The rows of a group lie close to one hidden flat surface of 6 dimensions, which passes through zero. Surfaces can cross.
(in the rows, 128 means zero)
Some rows, each with its group after it:
[159 124 119 133 144 127 116 131 125 130 131 176 170 104 140 125 129] => k751
[104 119 125 117  99 160 130  96 140 129  94 115 139 154 107 176 141] => k497
[ 97  89 101 156 144 117 157 118 147 120 109 154 157 161 100 106 107] => k104
[141 174 109  97 114 177 154 140 125  82 103 159 116 121 132 185 130] => k104
[ 99  79 102 161 143  92 109  73 105 174 139 106 160 169  96  76 114] => k497
[128 154 161  97  89 136  95 125 136 133 121 115 124 127 138 188 131] => k96
[124  88 171 126 122 119 118 148 164 133 121 132 153 135 121 155 160] => k96
[ 98 115 107 112 124 137 126 125 116 110 138 126 128 185  84 141 142] => k751
[119 111 113 127 118 122 117 116 113 127 148 135 145 153  84 118 135] => k751
[118 162  97 131 131 125 135  84 102 116 100 132 139 160 122 137  91] => k104
[ 91  96 126 141 123 127 153 128 160 120 102 128 130 158 110 133 118] => k96
[136 128 142 128 120 121 109 126 125 140 134 125 135 117 134 135 135] => k96
[126 104 116 141 178 106 144 107 107 125 133 115 146 171  94  87 146] => k497
[155 161 162 109 125 112  92 138 115 127 141 132 133 117 152 146 129] => k104
[129 125 119 114 122 172 142 143 147 116 110 135 115 107 152 162 146] => k751
[114 110 110 149 116 144 140 101 136 153 119 103 123 111 122 114 128] => k104
[125  96 118 158 131 118 141 118 146 142 121 140 153 107 121 103 116] => k96
[125 113 124 115 122 160 166 176 175  73 102 186 140 131 115 173 142] => k104
[151 130 105 130 106 158 106  79 109 160 125 132 162  94 122 144 144] => k497
[ 83  79 119 138 132 131 156 143 157 119 124 118 115 163  99 115 135] => k104
[153 136 133 137 128 111 108 133 129 137 137 160 155  97 148 121 112] => k497
[134 123 129 139 114 111 102 111 134 150 128 154 166 111 141 126 104] => k497
[ 81  85 144 164  66 102 106  76 168 181 106 106 152 126 110 136  89] => k96
[132  91 140 163 171  56  98 116 120 150 145 151 184 158 118  76 106] => k96
[137 130 132 128 133 144 137 137 138 133 121 120 111  99 157 127 136] => k751
[107 136 142 118 158 118 130 142 147 101  89 144 129 182 167 150 101] => k751
[112  67 119 151 136 149 164 101 147 143 109 102 142 132  88 118 169] => k497
[115 108 100 133 166 139 142 137 118 134 139 103  91 147 147  91 137] => k751

New rows. What belongs after each?
[126 138 102 122 146 140 146 133 110 108 134 139 116 142 119 114 127] => k104
[143 143 130 136 115 100  85 107 120 153 133 160 169 114 145 125  95] => k497
[178 130 173 124 115 119  87 131 136 151 138 151 176  75 146 153 153] => k96
[127  58 144 142 182 109 140 156 141 132 147 122 142 146 115  86 179] => k96
[143 143 118 114 175 119 123 152  91 112 162 116 109 153 131  96 150] => k96
[143 105  86 162 140 157 179 129 146 126 114 162 140  74 130  93 123] => k96
[171 129 151 112 148 124 116 188 129 107 165 165 137  95 141 120 157] => k104
[120 109 177 123 121 105  82 141 118 191 185  31  77 114 144  93 163] => k104
[112 118 122 113 123 153 138 153 122 133 161  69  65 121 125 114 168] => k104
[140 140 109 121 152 155 155 150 118 103 133 137 109 124 132 122 143] => k96
[119 118 146 112 113 153 131 159 144 128 139  96  88 117 127 142 163] => k104
[135 122 124 128 131 152 142 140 143 129 115 133 119 103 155 137 137] => k751
[ 85 118 135 106  93 155 143 137 161  95  90 131 122 182 106 191 134] => k751
[152 189 164 116 120  89  69  85  87 154 127 108 142 129 161 150 100] => k104
[128 141 126 127 144 104 113 121 100 124 146 133 133 152 118 105 116] => k751
[111 113 134 125 133 176 160 158 187 112  66 144 113 115 189 176 133] => k751
[102 116 121 141 138 119 141 120 115 152 146  63  78 138 122  82 130] => k751
[140 133 121 118 131 145 129 142 120 125 145 118 107 107 133 119 144] => k104
[154 130  79 148 143 164 172 135 125 127 128 150 118  67 137  94 133] => k96
[123 132 159 122 157  65 106 138 127 100 125 165 166 198 125 131  99] => k104
[111 123  81 155 126 143 136  66  94 177 136  61  98 117 121  80 119] => k104
[127 160 163 120 104 105 119 119 130 116 111 128 135 136 120 159 109] => k751
[ 95 111 105 141 120 139 139  94 121 155 126  77 100 142 111 104 124] => k104
[144 128 137 105 147 149 122 154 110 122 155 100  98 128 132 123 174] => k96
[ 68  96 101 157 122 111 156  99 145 134 107 111 118 179  98 101  90] => k96
[149 169 135 129 107 129 114  89 125 128  85 158 168 115 144 172  92] => k104
[153 113 109 128 145 134 117 131 123 124 135 181 175 119 128 124 136] => k751
[115 143 143 117 118 102  90 107 104 148 143  97 120 163 122 129 115] => k96
[118  80 164 145 101 114 117 129 171 165 126 110 145  99 131 132 142] => k104
[123 110  76 137 129 194 192 143 139 120 126 112  81  83 122 105 156] => k96
[116  89 171  94 130 137 128 217 163 102 171 106  77 132 129 134 189] => k104
[155 120 126 136 141 142 150 153 136 129 143 127 115  80 135 104 153] => k497
[119 161 128 128 117 117 116  81 113 134  99 121 140 151 130 152  94] => k104
[126 148 149 131 144 102 125 127 128 125 116 121 121 140 154 126 103] => k751
[186 144 128 104 152 149 124 192 105 109 184 146 102  75 147 108 175] => k104
[146 138 146 138 106 106 108 114 141 139 112 165 172 111 137 152 100] => k96
[131 144  92  93 138 171 127 143 101  94 142 145 113 163 118 157 155] => k751
[123 117 145 138 147 142 147 150 173 126  81 137 120 112 191 140 115] => k751
[107 113 127 135 116 131 128 113 134 148 126  92 112 130 122 121 130] => k104
[101 140 145 127 112 110 135 118 124 136 134  66  85 146 107 117 116] => k751
[137 148 137 121 163 148 145 157 144 114  94 134 104 120 205 136 120] => k751
[121 112 134 134 143 124 146 128 139 114 112 131 142 150 110 132 137] => k497
[113 113 132 114 126 151 148 149 143 111 121 110 106 143 121 145 156] => k96
[120 142 134 117 149 146 144 149 139 115 105 118  94 140 177 143 123] => k751
[132  93 158 150  87 123 121 113 178 160  98 141 168  82 132 153 128] => k104
[113 142 109 108 137 133 122 131 101 113 150 112 104 168 107 124 135] => k751
[125 102  97 122 126 163 134 131 131 129 137 137 133 125 112 131 160] => k751
[130 108 129 130 155 129 147 151 144 109 117 148 138 143 122 124 140] => k96
[142 158  69 141 148 147 136  78  63 156 148  97 102 107 127  76 117] => k104
[144 168 127 117 131 106  93 133 101 126 150 142 125 135 150 122  96] => k497
[145 141 110 124 178 124 132 107  75 118 144 113 133 166 101 100 149] => k497
[161 113 143 169 161  57 112 156 132 150 162 176 168  84 153  52  88] => k497
[134 184  94  97 122 150  84  66  57 135 133 111 135 166 118 161 127] => k497
[156 167 154 123 125  96  78  93  94 164 144 104 139 112 158 126 109] => k104
[155 133 134 146 169  93 138 160 115 126 160 144 126 102 142  72 124] => k497
[167 153 130 133 120 134 109 109 113 150 134 132 146  75 149 127 125] => k104
[149 189 107  95 132 122 102 120  46 113 188 103 101 150  88 113 138] => k751
[153 143 123 127 126 132 119 133 116 140 142 137 128  94 146 116 125] => k497
[179 129 125 133 130 168 137 148 153 134 113 172 147  45 183 146 146] => k751
[154 141  91 125 125 156  96  62  75 160 133 116 159 119 110 131 146] => k497
[121 156 140 119 145  92 114 133 116 102 123 148 137 180 132 141  96] => k497
[103 117 163 138  67 134 117  77 174 163  65 109 154 114 134 189 105] => k104
[152 142 127 122 138 138 130 121 119 120 119 143 148 120 124 141 139] => k497
[150 128  98 139 157 124 129 122  94 141 162 124 123 108 128  73 132] => k104
[150 136 124 134 131 116 114 120 111 137 147 132 141 106 121 109 129] => k751
